There are 3 ways to turn a row about zero (a turn may also mirror it). The second row of each pair is the first, turned, with some noise. The first 21 pairs use one turn. New pairs use 2 turns, one after the other, and a turn may come again.
In the rows, 128 means zero.
Some pairs, each with its turns in order after it:
[133 178 115  99  81  89]
[102 131 115 177  69 155]  murop

[125  89  96  82 114 113]
[157 132 173 128  83 129]  murop

[165 175 136 139 104 145]
[128  88 147  94  97 148]  redi

[ 82  83 143 136 149 179]
[179 151 146 116 179  91]  murop

[107  86  80 118 135 156]
[160 120 173 118 117  79]  murop

[130 175 140  84 171 131]
[ 78 139 161 158 153 152]  murop

[ 80 162  84 113 133 170]
[117 128 154 185 131  67]  murop

[146 159  93 176  79 118]
[142  88 145 119  77  84]  redi

[ 94 168  86  91 107  80]
[123 168 128 129  46 116]  Ponus

[145 124 120 112 132 139]
[117 112 138 137 140 136]  redi

[ 85 170 135  88  80 134]
[127 123  86 162  68 165]  redi

[116 128 131  85 169 101]
[133 164 115 148 126  83]  Ponus

[153 158 165 133 153 122]
[117 123 115  74 138 147]  redi

[113 111 157 114 135  81]
[154 173  98 120 136 116]  Ponus

[116 132 142 166 155 134]
[162  98 114 135 141 125]  Ponus

[143 168 167 160 114 124]
[128 126 126  68  93 136]  redi

[171 122 143 177  84 171]
[123 161  70  84 113 100]  murop

[162 127  84 128 175 156]
[ 83 101 135 186 135 117]  Ponus

[170 102  90  93 115  87]
[ 72 183 113 140 125 148]  Ponus

[176  88  88  94 153 133]
[ 98 105 171 158 188 124]  redi

[156 114 153  86 128 121]
[116 166 145 117 160 114]  Ponus

New pairs, each followed by its turns in order:
[103  92 105 159 121 135]
[ 99 169 120 148 145 153]  murop Ponus

[ 90 110  94 136 103 137]
[ 97 120 147 107 118  85]  murop redi

[150  90  95 131 173 122]
[122  90 141 116 173 156]  redi murop

[ 89 108 118 125  89 162]
[143 110 158 121 136 182]  redi Ponus

[141  79 151 161 168 125]
[102 110  83  93 154 151]  redi redi

[124 115 120 119 132  87]
[121 117 141 141  95 137]  Ponus Ponus

[156 104 119 171 132  88]
[152 149 174 107  93 116]  murop murop

[101 104  97  89 136 127]
[121 124  92 154 104  95]  Ponus redi

[156 148 146 141 175 158]
[103 133 144 143 162  82]  redi Ponus

[ 85 119 126 128  92 148]
[143 152 163 132  95 145]  Ponus murop

[142 132 139 135  89 108]
[118 147 113 142  89 125]  redi redi

[173 175 134 135 134 137]
[138 109 108 106  84  89]  murop Ponus

[126  89 126 168 164 102]
[161  95 145 139 162  90]  Ponus redi

[128 117  91 154 104  98]
[106 132 163 149 108  98]  murop redi

[172 175  78 167  84  78]
[131  45 182  72 133 145]  Ponus Ponus

[116 177 172 111 126 136]
[124 164 155 140 104  77]  redi murop

[146 138 135 111 175 140]
[134 133 114  85 138  94]  Ponus redi

[129 172 168 159 139 129]
[100 145 111  73 127 141]  Ponus murop

[ 90 131  90 158 110 178]
[115 133 149 131 176 191]  redi Ponus

[148 118 138 143  90 153]
[149 137 155  91 144 139]  redi Ponus

[ 99 134 106 120  78 112]
[126 120 110 108 106 181]  redi Ponus

[ 94 160 157  86 112 174]
[137 149 136 126 116 212]  Ponus murop

[151 137 133 128 169 151]
[141 101 107 102 158 142]  Ponus murop

[124 107 168 155 104 132]
[100 129 145 153 150  99]  Ponus Ponus

[ 83 132 166  97 101 175]
[117  70 187 115 124 154]  redi Ponus

[151  83 152  93 115 173]
[136 118 174 159 179 163]  Ponus murop

[136  88 160  93 173 179]
[ 80 141 135 124 194 104]  redi murop

[162 173  98 156 144 106]
[ 88 166 133 168 163 106]  redi redi

[101  88  82 145  99 137]
[104 180 122 127 141 180]  murop Ponus

[149 103 129 145 100 116]
[166 155 124 107 122 132]  redi Ponus

[100 156 116 141 100 161]
[ 96 162 154 145 111 140]  Ponus redi

[136  79 163  79 157 106]
[150 151 125 194  89 113]  Ponus Ponus

[ 97  96  95 165 162  83]
[100 167 182 136 169 109]  murop redi

